All groups share one centre, and each spreads out both ways along 10 directions, with some noise.
(in the rows, 128 means zero)
Known rows, each followed by its group:
[144 139 123 133 120 157 136 109 131 119 149 118 131 137 150 136 133 129
 143 128] => K_242
[117 105 127 150 124  92 131 130 100 113 125 146 146 114  96 103 110 125
 118 116] => K_495
[105 134  99 125 120  95 121 107  85 131 137 155 120 134 135 105 109 140
 142 108] => K_356
[144 158 139 104  93 143 163 134 177 150 137  58 100 142 125 181 166 144
 158 136] => K_472
[136 133  82  90 184 174 112 102 132 147  80 164  96 142 146 125 137 132
 128 165] => K_495
[147 134 119 105 114 152 167 130 141  87 142 124 121 153 152 154 116 143
 140 138] => K_242
[108 135 117 133 110 145 121 124 129 169 115 104 152 149  70 118 142  95
 135 174] => K_242
[166 113 132 174 152 116 129  96 116 158 128 192 101  71 141 127 151 155
 118 115] => K_472
[120 129 119 131 147 135 101 122 114 131 129 125 127 138 139 108 117 127
 132 114] => K_472
[ 89 145 150 101 106 127 151 116 140 163  94 104 105 118 131 153 112 120
 125  69] => K_242
[123 134 120 105 119 110 144 118 129  91 138 135 138 123 169 137 126 126
 127 129] => K_242
[118 112 121 117 155 111 131  91 136  91  78 158 145  99 131  88 113 127
 110 163] => K_356
[157 139 127 138 118 145 155 116 119 113 176 128 142 107 130 153 150 140
 138  93] => K_356
[112 140  99  98 121 123 141  95 124 109 128 144 140 135 134 128 134 121
 136 162] => K_472
[149 154  75 131 114  96 152 137  88 156 157 131 123 101 109 152 171 151
 154 111] => K_356
[104 130 125 107 142 133  98 116 143 155  98 128 105 149 140 126 125 112
 124 155] => K_472
[126 128 128  80 144 145 153 104 142 106  72 189 125  99 131 115 102 127
 119 159] => K_495
[117 135 111 137 142 107 115 166  86 141 126 116 176  66 117 107 128 109
 120  55] => K_356
[132 122 105 157 121 127 146  97 120 126 115 140 130 140 140 121 125 120
 130 161] => K_495
[154 107 126 139 172 138 117 156 135 112  90 119 121 114 118 101 115 150
 121 134] => K_472
[165 115  70 119 178 133 144 175  98  77 105 106 137 124 110 112 121 157
 132 109] => K_472
[136 136 139 120 146 141 124 115 162 103 136  99 158 110 164 135 157 117
 120 140] => K_356
[142 129 105  90 151 108 130 133 125 107 127 164 116 114 158 135 141 151
 128 147] => K_472
[154 143 122 148 116 153 136 103 121 148 141 135 112 116 142 127 134 147
 153 124] => K_356
[110 160 137 121  55  79 139 143 122 144 206  80 144 142  96 164 164 134
 163 110] => K_495
[135 156 106  96 134  86 135 113 124 107  93 133 127  69 169  85 122 167
 161 134] => K_356
[126 137 184 143  86 148 168  77 144 162 102 144 115  73  93 120 101 143
 142  94] => K_242
[177 108  87 148 160 197 184 126 129 152  55 169  96 130 102 144 126 126
 116 172] => K_495
[ 98 118 160 112 126  55 122 122 149 127  76 146 102  93 132 107 108 150
 111 125] => K_242
[141 122 131 173 171 169  89 101 112 163 134 112 137  93 152 108 143 125
 117  64] => K_495
[148 121 160 130 127 140 155 180 140 135 110 133 127  85 111 150 117 126
 113  91] => K_356
[115 129 112  99 115 146 164 152 123 110 116 119 126 160 134 158 102 109
 120 106] => K_242
[123 138 142 135 127 148 115  88 137 113 161 100 158 116 141 119 140 121
 137 113] => K_495
[ 69 121 129 116 138 106  90  92 119 112  93 123 139 144 164  69  78 108
 125 124] => K_356
[132 141 161 170  68  96 127 157 112 129 163 127 142 110 142 100  99 133
 155 117] => K_495
[103 131 113 115 121 176 137 149 123 155  65 132 151 144  96 110 104  73
 123 174] => K_472
[139 126  91 155 170 139  75 105 109 135 171 140 186 122 147 111 191  96
 115 172] => K_356
[112 123 100 131 125 129 146 125 104 164  99 117 110 146  68 137 124 130
 128 107] => K_472
[154 137 156 106 122 185 186  91 154 109 110 160 145  65 115 140 126 130
 130 126] => K_495
[121 134 130 165 114 154 115  77 133 175 121 122 122 141 106 102 135 118
 144 163] => K_242
[164 117 117 143 176 145 110 137 140 115 111  90 107 126 138 110 138 166
 135 122] => K_472
[123 160 138 104  96 126 148 104 149 118 151 109 158 100 140 142 157 119
 148 142] => K_242
[130 134 128 142 115 136 133 136 107 140 138 110 133 123 110 124 116 131
 140  82] => K_356
[108 130  65 132 130 179 148 151  82 158  75 121 163 155  78 110 104  74
 129 139] => K_472
[ 87 113 119  87 124  96 151 202 114 123  72 129 142 133  78 145  98  93
  92 108] => K_242
[ 53 147  93  73 118 120 130  93 111 110 117 115 171 157 143 128 116  75
 118 114] => K_242
[135 138 149 137 133 128 121 136 157 138 119  95 115 104 179 132 137 136
 127 101] => K_495
[121 146 107 154  95 129 147  81  90 175 142 186 138  99 119 126 139 112
 141 123] => K_495

New rows. What belongs after each?
[137 139 128 128 116 105 150 102 128 146 123 153 135  73  97 128 158 142
 138 145] => K_242
[124 146  85 139 112  96 149  96  88 158 121 146 119 102 123 121 140 141
 149 114] => K_356
[138 132 142 162  96 125 166 144 136 175  99 123 108 105 133 148 130 122
 125 114] => K_495
[152 114 122 122 144  89 154 166 134  86  82 168 148  77 156 112 119 128
 110 161] => K_472
[124 125  76 178 127 144 126  83  77 163 132 119 145 141  65  93 137 124
 149 128] => K_356
[101 113 135 142 131 127 134  82 140 138 104 159 121 141 153 136 129  94
  98 148] => K_356
[110 138 161 152 115 153  90 102 139 185 131 149 131 123 165 117 129  90
 124 140] => K_472
[113 109 127 164 141 146 180  58 133 157  56 160 141  78 120 137 131  90
  84 107] => K_495
[ 94 132 133 104 143 100 105 115 129 105 124 119 140 116 162 112 117 126
 119  94] => K_242
[ 75 126 129 115 124  76 115 118 138 182  70 119  94 133 118 127 126 116
 112 127] => K_242
[131 143 136 130  96 140 149 121 120 146 128 158 131 108 115 125 118 124
 142 135] => K_495
[125 112 112 192 115 123 135 182  88 149 122 147 137 142 180 132 101  78
  98  96] => K_242
[135 147 113 117 108 141 166 128 124 128 142 125 128 130 161 170 133 117
 132  96] => K_242
[179 120 155 212  99 206 159 147 115 153 111 142 135 104 121  97  81 116
 146 124] => K_495
[ 82 147 107  63 122 103 147  99 125 117 112 127 150 113 107 142 137 114
 126 114] => K_242
[132 124 126 143 115 140 133 132 109 146 108 126 109 141  81 101  88 145
 149 115] => K_356
[125 139 147 120 124 117 124 138 150 129 130 102 120 109 166 137 130 138
 134  97] => K_242
[138 111 162 181 134 135 114 124 142 161 108 113 112 104 119 107 124 135
 122 113] => K_472
[143 153 110  91 137 114 128 117 137  61 187  76 173 114 150 135 168 150
 150 121] => K_356
[127 130 121 124 129 138 132 136 123 126 118 133 132 124 116 123 119 125
 129 131] => K_472
[114 125 170 114 128 118  92 188 100 108 133 165 127  97 174  94  50 130
 121  42] => K_356
[111 118 144 154 152 172  88 107 133 130 116 104 163 132 144  84 112  95
 121 134] => K_356
[125 138 115 162 121 112 109  86 116 155 145 138 159 101 135 101 163 114
 137 161] => K_242
[ 95 127  92 143 126 105 102 127 109 186 104 128 115 163 105 115 142 102
 123 168] => K_356
[171 134 110 124 132 132 161 116 100 141 153 201 107  84 117 155 154 162
 136 110] => K_472
[103 111  96 140 157  75  84 135  57 135 144 229 155 100 149 104 124 100
  92 109] => K_356
[138 119 145 150 133 152 126 135 141 157 127 153 118 130 137 148 138 108
 109 145] => K_356
[141 122 127  91 137 135 135 169  98 116 136 182 121 112  88 139 105 144
 123  98] => K_472
[147 120 144 142  95 166 173 157 137 128 111 130 117 147 111 147  96 124
 129 134] => K_242
[151 145  85 115 149 106 124  96 112  97 146 135 157  95 142 102 165 155
 155 159] => K_356
[135 143 122 106 138 105 119 127 121 101 125 142 137  83 168  96 118 151
 146 116] => K_356
[ 88 108 102 134 154  92  99  63  82  99 123 204 150 124 135  75 103 117
 108 142] => K_472
[123 124 130 153 137 173 113 113 102 162 127 135 146 109  86 107 120 113
 123  90] => K_495
[114 120 137 153 137 168  99  90 111 113 126 141 163 128 134  69  88 105
 131 126] => K_495
[117 107 160 152 115 140 136 134 113 136  93 154 149 102  64  86  77 115
 120 119] => K_242
[138 132 151 142 110 152 172 130 163 173  66 112  92 105 118 144 121 129
 131 126] => K_356
[138  92 113 178 187 166  89 113 105 112 103 132 145 135 139  65  98 119
 113 122] => K_495
[123 130 101 119 105  84 144 141  70 124 147 172 105 131  92 122  96 167
 149  90] => K_356
[ 91 111 158 146 146 152  81   4 156 199 113 128  61 173  68 105 136 158
 133 143] => K_472
[134 122 144 116 151 125 116 107 175  78 110  67 124 145 134 104 124 161
 140 159] => K_472
[149 130 102 112 129 118 171 156 118 115 110 126 123 114  98 146 134 147
 129 122] => K_472
[113 130 126 113 159 100  83 165 117  96 146 100 169 100 162 108 131 121
 117  86] => K_242
[134 124 103 149 120 141 163 114 128 164  91  93 126 139  45 128 147 128
 138 148] => K_356
[176 145 128 133 116 146 131 168 163 157 148  76 120 132  92 154 188 149
 160 191] => K_242
[127  92 201 143 130  93 128 169 159 163  77 147  73  98  61 132 101 157
  95  96] => K_472
[165 130  87 142 110 128 156 126 109 154 165 134 113 147  69 164 177 152
 147 161] => K_356
[149 127 113 116 107 125 197 198 130 123  67 121 137 102  79 153 121 117
 122 142] => K_472
[ 93 131 108 144 109 129 127 149  90 189  97 161 137 130 119 126 115  78
 109 113] => K_472
[133 139 137 101 123 121 130 165 158 110 114  98 132 125 154 139 129 127
 130 147] => K_472
[103 132 112 137 105 103 130 136  83 159 113 146 107 125 111 109  93 134
 139  81] => K_356
[150 148 141 137 123 170 107 168 142 171  75  71  97 118 107  76  98 155
 178 135] => K_356
[119 136 110 136 119 110 143 129 128 186  82 137 100 121 124 144 147 117
 128 151] => K_356
[151 137 129 111 121 131 133 142 118  93 166 121 128 123 119 125 121 168
 157 109] => K_356
[ 99 112 155 143 137 151  88 109 147 157  71 151  94 163 160  82  77 110
 120 173] => K_356
[156 117 137 123 178 154  91 186 131 149  92 159 107 105 146 113 117 135
 111 127] => K_472
[149 133 130 140 136 186 120 146 129 123 121 118 161 115 134  98 115 106
 138 144] => K_472
[142 137  93 143 118 127 170  79 120 133 122 124 127 117  96 128 152 150
 150 143] => K_356
[118 113 154 113 112 105 171 140 143 127 103 166  97 121 123 172 115 126
  98 113] => K_356
[131 125 136 148 124 155 126 130 142 165 112 115 108 153 113 132 132 117
 130 157] => K_356
[157 124 168 157 103 135 131 149 161 114 130 116 120 132 140 110 115 140
 143 167] => K_242
